The rows of a group lie close to one hidden flat surface of 11 dimensions, which may be shifted away from zero. Surfaces can cross.
In the rows, 128 means zero.
Some rows, each with its group after it:
[108 102  95  66 122 109 161 102 158 149 112 140 137 127 126 136 112 186
 167] | D
[125 144 100 195 169 116  74 145 147 158 122 155 113 154 162 133 134 136
  95] | D
[130 134  86 189 167  97  92 167 151 194 127 140 154 121 158 195 134 103
 120] | D
[146 142 149 128 124  78 139 172 151 108 160 146 207 118 125 105 138 118
 107] | P
[149 152  99 171 153 166 158 150 172 176 118 177 173 147 147 176  99  85
 113] | M
[147 142 183  92 129 127 146 132 135  78 151 112 135 148 166  80 123 105
 114] | A
[148 157  83 157  91  43 114  95 120 127 156 156 152 162 114  34 193 167
 139] | M
[103 112 118 127 115 150 119  89 127 118 116 172 120 112 152  71 137 179
 100] | B
[124 115 101 139  78  93  80 117 172  95 126 133  96 121  86 129 155 183
 120] | B
[149 121 171  94  85 100 152 152 143  88 176 132 188 107 121 114 154 106
 124] | A
[154 152 104 163 108 112 123 135 162 122 100 167 192 118  52 148 125 133
  82] | M
[121 125 174 133 145 112  81 146 112 116 158 112  70 110 115 116 176  95
  96] | B
[139 142 120 147  99 176 150  66 147 125 116  93 151 115 163 134  98  90
 142] | B
[147 130 171 111  91  94  84 125 151  57 112  64 175 101  71 162 109 136
  96] | P
[144 109  99 141  75 128 121 109  76 119  98 146 158 112 122 126 150 152
 110] | D
[ 96 139 143  81 171 128 162 125 168 131 148 157  42 114  80  77 145 124
 128] | D
[125 133 153 121 138 172 115  73 106 110 102 134 170 155 173  81  93 164
  95] | A
[117 128 153 118 148 170 107 106 105 110  71 168  93  85  84 106 137 124
  32] | P
[131 123 156 130 109  92 123 146 102 129 177  75 179 118 128 142 144 107
 176] | A
[133 127 153 105 137 146 103  80 129 164 133 108 151 149 126 160 139 105
 124] | P
[130 134 160 143 150 112  95 162 168 121 155 153 141 121 145 122 148 109
  77] | A
[117 115  72 139 107 137 138 121 156 118  86 181 110 115 146 113 111 187
 108] | V
[147 112 121 168  47 148 126 130 105  69 146 130 142 130 190  94 136 144
 135] | D
[108 135  97 177 180 149  67  99 158 187  83 138 110 122 152 176 113 127
  85] | P
[ 82 111 167 143 153 190  91  86  77 145 120  99 148  98 137 131 106 137
 116] | A
[118 133 117 193 108 161 105 154 166  88 122 136  82 111  92 143 107 135
 109] | D
[141 180 146 177 173 131 131 144 140 127 146 138 135 145 132  82 122  79
 100] | M
[163 174 144 160 141 150 142 137 123 132 129 108 121 144  65 153 129  45
 116] | V
[122 100 114  80  93 108 140  84 175 160 144  90 150  85 157 177 140 111
 169] | P
[125 105 142 134 131 112  85 118  60 179 134  88 181 104 156 176 158 101
 132] | D
[132 138 170 120 125 127 107 106  86  94  93 113 181  83  82 109 127 123
  61] | M
[ 95 129 135 148 142 120  95 146 157 135 153 159 151 147  39 131 129 186
 128] | P
[127 119 140 117 152 126  80  93  77 152 102 126 159 153 155 123 137 153
  95] | P
[131  76 117 125  59 180 122 134 120 135 139 152 101 123 103 195 158 134
 142] | M
[159 139  90 114 114  76 157 146 131 130 118 133 141 152 109 133 137 132
 151] | D
[133 144  80 181 120 108 127 144 131 150 109 155 101  68  71 143 166  90
 103] | A
[161 155 190 124 156 121  92 124 132 113 145 133 142 149 179  93 156  73
  51] | B
[187 165 112 139 120 108 161 122 137 152 155 163 184 193 181  95 154  83
 129] | M
[129 136 145  61 168 136 166 112 157 121  99 150  74 109 165  91 124  98
  83] | P
[150 105 141 136  72 164 110 135  73  93 106 153  83  91  99 136 180  95
  68] | M
[104 110 100 136 130 139 127 109 166 186 136 186 125  71 135 140 168 111
 101] | P
[132 142 153 130 143 178 136 121 155 129 117 109 184 160 111 177  66 119
 132] | V
[ 85 126 116 139 173 130 118 118 140 157 138 112 134 163 168 118  82 188
 181] | B
[118 101 115 105 103 138 170 129 125 145 140 186 112  64 145 102 174 105
 109] | M
[ 92 106 124 122 142 170 121  55  74 187 108 143 166  88 165 107 135 143
 117] | V
[146 153  90  97 139  62 161  98 145 166 117 107 128 116 105 127 152  94
 156] | A
[172 161 129 155 112 115 134 160 139  85 139 122  85 166 101 119 140  90
 122] | V
[125 157 153 195 171 114  51 133 178 159 170 119 144 150 143 146 144  95
  96] | P
[134 140  98 191 140 140  99 154 141 124  98 114 101 134 132 175  98 121
 119] | D
[134 122  66 147 107 153 138  69 144 157  81 173 122  99 205 111 133 129
  94] | B
[132 129 123 110 121  97 121 136 190 103 139 158 107 147 125 105 137 158
 114] | V
[141 117 102 104 126  50  88 141 146 109 112  97  96 181 143 145 127 192
 152] | M
[102 111 115 110 112 141 135  95 136 116 124 103  18  91 130 113 141 127
 154] | B
[102 130 142 109 157 133 122 137 168 111 107 172 109  96  78 110 120 155
  73] | P
[152 120 127  82 129 108 116  82  88 168 108 100 143 151 143 151 156 110
 131] | V
[132 126 142  85 141 153 145  96 129 137 112 154  79 107 137 104 153  94
  88] | P
[134 142  89 142 157 152 152 134  97 129  47 107 143 153 118 168  49 158
 141] | B
[126 144 108 164 122 151 148 116 151 149 122 181 188  92 110 113 127 115
  94] | A
[153 135 139  72 126 121 141  92 125 139 105 101 136 141  90 159 133 102
 127] | V
[120 105 135 121  99 145 105  95 115 106 126 153 122 129 173  84 146 167
 100] | D
[ 94 113 148 157 142 115  32 101 125 135 147 122 150 149 143 111 141 195
 104] | A
[116 140 199 139 177 147  81 111 129 152 153 135 190 112 148 120 139  88
  58] | A
[141 123 144  86 121 159 167  99 127 149 144 157 135 142 174 106 148  92
 124] | M
[138 106 151  96  95 183 154  93  73 117 119 137 112 105 160 102 150  98
 107] | V
[ 84  99 129 160 141  95  55 140  93 129 116 100 143  79 115 144 130 183
 115] | M
[154 155 145 129 151 121  84 109 143 104  87 129 128 168 114 121 116 134
  61] | V
[150 132 165  93 120 108  74  91 103  86  79  83 127 134  77 141 132 138
  73] | A
[137 119  94 109 122 119 152 152 121 120  70 138 107 103  82 171 110 139
 120] | B
[118 113 147  83 140 101  75 110 192 145 139 145 119 148  95 155 157 157
  99] | V
[141 162 167 128 134  91  99 115 151  96 169 101 145 190  99  79 134 143
 135] | M
[153 158 111 172 184 111 140 188 102 154 125 165  96 144 192 107 147  69
  95] | B
[122 117  68 144 139  98 125 147 173 162 121 116 133 148 177 181  96 161
 179] | D
[128 138  76 130 166  78 126 148 189 157 121 113  70 165 178 157 108 139
 169] | B
[138 119 131 130 119 124  78 112  99 107  83 153 147 130 122 117 140 166
  55] | B
[143 160  94 203 117 156 164 137  85 117 121 129 133 134 154  87 107 102
 151] | V
[121 116 113 171  98 151 123 172 121  89 108 126  98  90  83 157 112 136
 121] | A
[162 139 126  98 112  89 109 109 127  82  92 118 116 166 131  99 131 158
  99] | V
[134 134 133 142 119 134  90 106  99  92 108 161  74 146 123  61 159 157
  68] | D

New rows, each followed by its group:
[160 117 112  93  81  87 129 125  94  99 115 131  91 152  92 109 173 146
 132] | P
[141 128 158 125 142 122 137 168  55 125 130  97 163 128 119 143 124 102
 135] | B
[105 128 206 120 135 166 122 141 175 100 172 147 203 108 112 118 105 125
  92] | A
[122 142 174 152 136 146  95 120  99  89 117  85 137  94 120 115 111 105
  91] | P
[ 84 113 140 128 133  83 109 157 138  85 137 124 139  77 122  83 118 195
 123] | P
[120 125 156 105 135 120 109 116 104 121 135 121 100 117  92 108 159 123
 110] | D
[103 125 106 153 187  97 103 161 169 193 153 167  93 114 178 144 159 110
 116] | B
[129 134 141 112 193 103 117 178 153 155 109 136 153 134 109 187 103 119
  99] | B
[129 136 147 170 158 106  57 131 113 147 139 144 162 149 148 112 157 135
  77] | P
[ 91  88 162  76 126 149 153 139 149 140 163 108 160  95 131 173 103 140
 175] | M
[108 138 120 177 168 115 120 186 130 148 148  83  61  95 113 173 121  77
 165] | A
[152 127 141 144  94 146 139 114  69 129 130 132 219 120 144 118 141 106
 112] | D
[119 101 124 127 157 114  98 158 152 173 122 141 183  99 179 199 120 127
 103] | A
[167 125  58  97  75 102 189 138 116  82  70 100  55 142 126 140 106 145
 179] | D
[153 144  92 125 136 120 158 132 171 144 122 215  79 122 158  85 175  94
  74] | M
[ 97 128  56 175 142 104 121 121 146 175 121 149  87 104 126 124 140 153
 157] | A
[150 135  91 163  98 141 180 140 106 139 131 176 122  81 172  94 163  68
 115] | B
[131 128  56 158 127 108 118 117 164 156  94 123 131 145 161 167  99 165
 153] | B
[137 108 134  97 121 111 127 164 185 107 120 162 174 124 158 157 110 153
  93] | A
[134 128 154  84 157 143  94  76 123 134  77  89 142 144 142 159  98 134
  92] | P
[113 102 118 118 136 144 146 164 123 106 123 115  73 136 214 129  89 155
 163] | A
[129 117 111 113  69 109 132 129 140  65 116 123  73 113  70 109 140 169
 138] | B
[151 162 190 105 180  88 121 162 153  94 136 113 141 135 153  95 122  84
  71] | M
[138 118 124 105  87 123 126  96 153 103 114 131 141 115 124 122 134 147
 112] | B
[110 117 142  48 162 123 120  99 173 128  94 142 113 141  96 135 105 181
 102] | P
[110 121 154 105 138 123 136  91 123 180 163 142 201  76 141 113 164  93
 117] | A
[145 172 135 186 124 112 146 122  92 135 161 112 206 122 104  82 141  84
 141] | V
[124 144  52 120 172 130 190 114 138 184  81 185 100 138 160 107 111 137
 142] | D
[108 122  93 118 151  91 168 179 158 145 151 171 103 129 143 105 130 160
 161] | B
[130 122 138 118 158 140 121 107  47 159 110  73 103 124 188 140 131  86
 141] | D
[153 123 109 127 154  64 100 196 156 129 111 111  66 119 146 191 144  96
 106] | A
[108  98 171  71  94 140 135  94 138 116 154 118 124  64 104 124 159 114
 121] | B
[111 129 141  72 195 144 128  94 144 166  84 105 134 136 125 168  81 132
 120] | D
[132 148 124 174 144 173 102  98 121 121 100 149  59 112 164  89 139  89
  63] | B
[127 136 122 144  88 182 173  93  66  96 103 136  86  71  90  69 141  97
 116] | A
[160 162 144  99 153 104 187 129 144 146 148 105 175 124 151 122 122  50
 146] | A
[149 101 174  95  71 146 114 124 128  56 137  67 128 126 186 146 107 124
 132] | D
[123  93 120 113  99 104 127 139 180 157 158 149 208  96 171 173 137 137
 136] | D
[140 117 155 115 135 108 117 143  95 145 151  66 134 112 175 171 142  71
 153] | D
[184 157  80 150 112 127 162 111 106 120  78 139 169 170 213 101 101 116
 116] | B
[114 108 124 130 120 120  82  94  95 153 134 122 122 126 138 129 166 146
 125] | P
[129 127  96 152 113 112  98 124 121 143 127 129 107 160  76 148 145 159
 148] | P
[ 96 135 122 117 143 196 173 107 170  98  91 147 113 111 120 101  52 165
 127] | V
[126 156 114 153 157 143 185 165 143 128 134 154 168 149 138 102  78 131
 153] | B
[129 120 166 113 109 105  60 112 160  80 111 121 107  94  65 138 157 142
  48] | P
[145 140 116 150 132 109 146 182 173 128 167 151  90 151 151 129 142  98
 142] | M
[103  95 118 135 101 136 162 131  99 158 185 145 120  71 188 100 175 101
 171] | D
[116 136 116 131 153 133 135 137 162 127 119  80 105 155 136 165  66 142
 179] | D
[153 147 117 128 162 140 122 120 149 138  78 132  68 119 159 149 123  75
  73] | B
[104 112 177  85 142 149 100  91 135 137 132 157 143 107  88 118 150 139
  73] | P
[130 127 192 121 157 159  73 105  90 123 115 109 123 116 142 126 140  92
  58] | D
[162 150  87 121 123 102 155 139 185 148 120 125 137 177  91 183 112 116
 165] | P
[152 138 180 111 149  90 112 175 147 103 173 100 138 166 174 128 135  96
 125] | M
[118 135 113 186 116 103  87 167 170 127 143 181 161 113  23 146 152 160
  94] | P
[138 150 117 127 165  97 142 148 152 172 122 140 172 127  72 168 124 105
 124] | D
[ 75 123 164 119 185 169  98  76 132 165 125 107 132  99 122 129 106 136
 117] | A
[103 137 146 150 135 145 103  97 127 123 125  91 200 151 108 129  73 180
 151] | V
[124 135 163 116 187 130  63 105 117 128  96  96  99 167 160 131 111 143
  83] | B
[104 116 123 170 149 112  68 165 161 131 138 170  76 100 138 125 163 141
  77] | A
[133 139 155 144 117 138 127 130  87 113 145 101 146 125  88 120 133 107
 139] | D
[143 112  91 147  68 108 139 127  93 112 135 151 130 120 157  87 164 150
 140] | V
[162 133 127 149 149 146 160 196 122 133 104 129 157 107 193 186  95  60
 104] | A
[174 131 110  76  64  81 198 146 152  82 128 155 119  91  99 102 167  96
 120] | A
[148  90 144  94  87 117 148 162 102 120 128 147 155  49 149 161 168  80
  91] | A
[108 131 157 129 133 115  99 111 149 110 174  99 133 161 148  91 123 162
 160] | B
[161 124 118  91 115 122 151 138 153 117 128 150  81 164 179 123 146 111
 123] | V
[141 159 110 193 137 131  92 140 161 129 103  96 153 147  70 191  85 121
 125] | P
[115 125 151  70 155  89 115 114 153 147 181 119 110 211 129 105 147 172
 179] | P
[125 130  80 117 130 103 164 116 109 163 118 187 127 121 111  86 164 146
 129] | D
[121 132 136 167 154 186 100 122 126 127  92 136  98 104 145 146 109 102
  70] | D
[133 170 130 169 135 110 132 167 169  95 170 142  92 168  93  78 128 130
 142] | D
[135 110  96 170 110  91  71 138  99 150 109 128 157 103 128 169 159 142
 103] | A
[136 126 130 130 142 143 155 153 122 146 109 104 181 103 149 190  88  88
 135] | A
[167 122 120  97  99  89 132 111  82 128 111 128 181 144 143 119 157 133
 119] | D
[149 123 115  73 119 131 160  91 192 160 110 152 112  83 150 164 152  64
  94] | P
[155 146  76 182 118 126 115 126 131 142  86  94 101 127 136 186 115  93
 134] | B
[148 144 103 146 147 132 172 160 143 148 117 154 138 111 183 136 115  76
 118] | A
[118 117 189 145 118 135 120 213 177  72 198 142 144 116 141 129 122 119
 113] | A
[ 66  84 113 157 127 166 120 119  83 170 147 145  95  50 165 118 152 139
 147] | A
[125 111 123 110 124  79 130 124  66 164 169 131 106 116 168  85 204 111
 154] | D
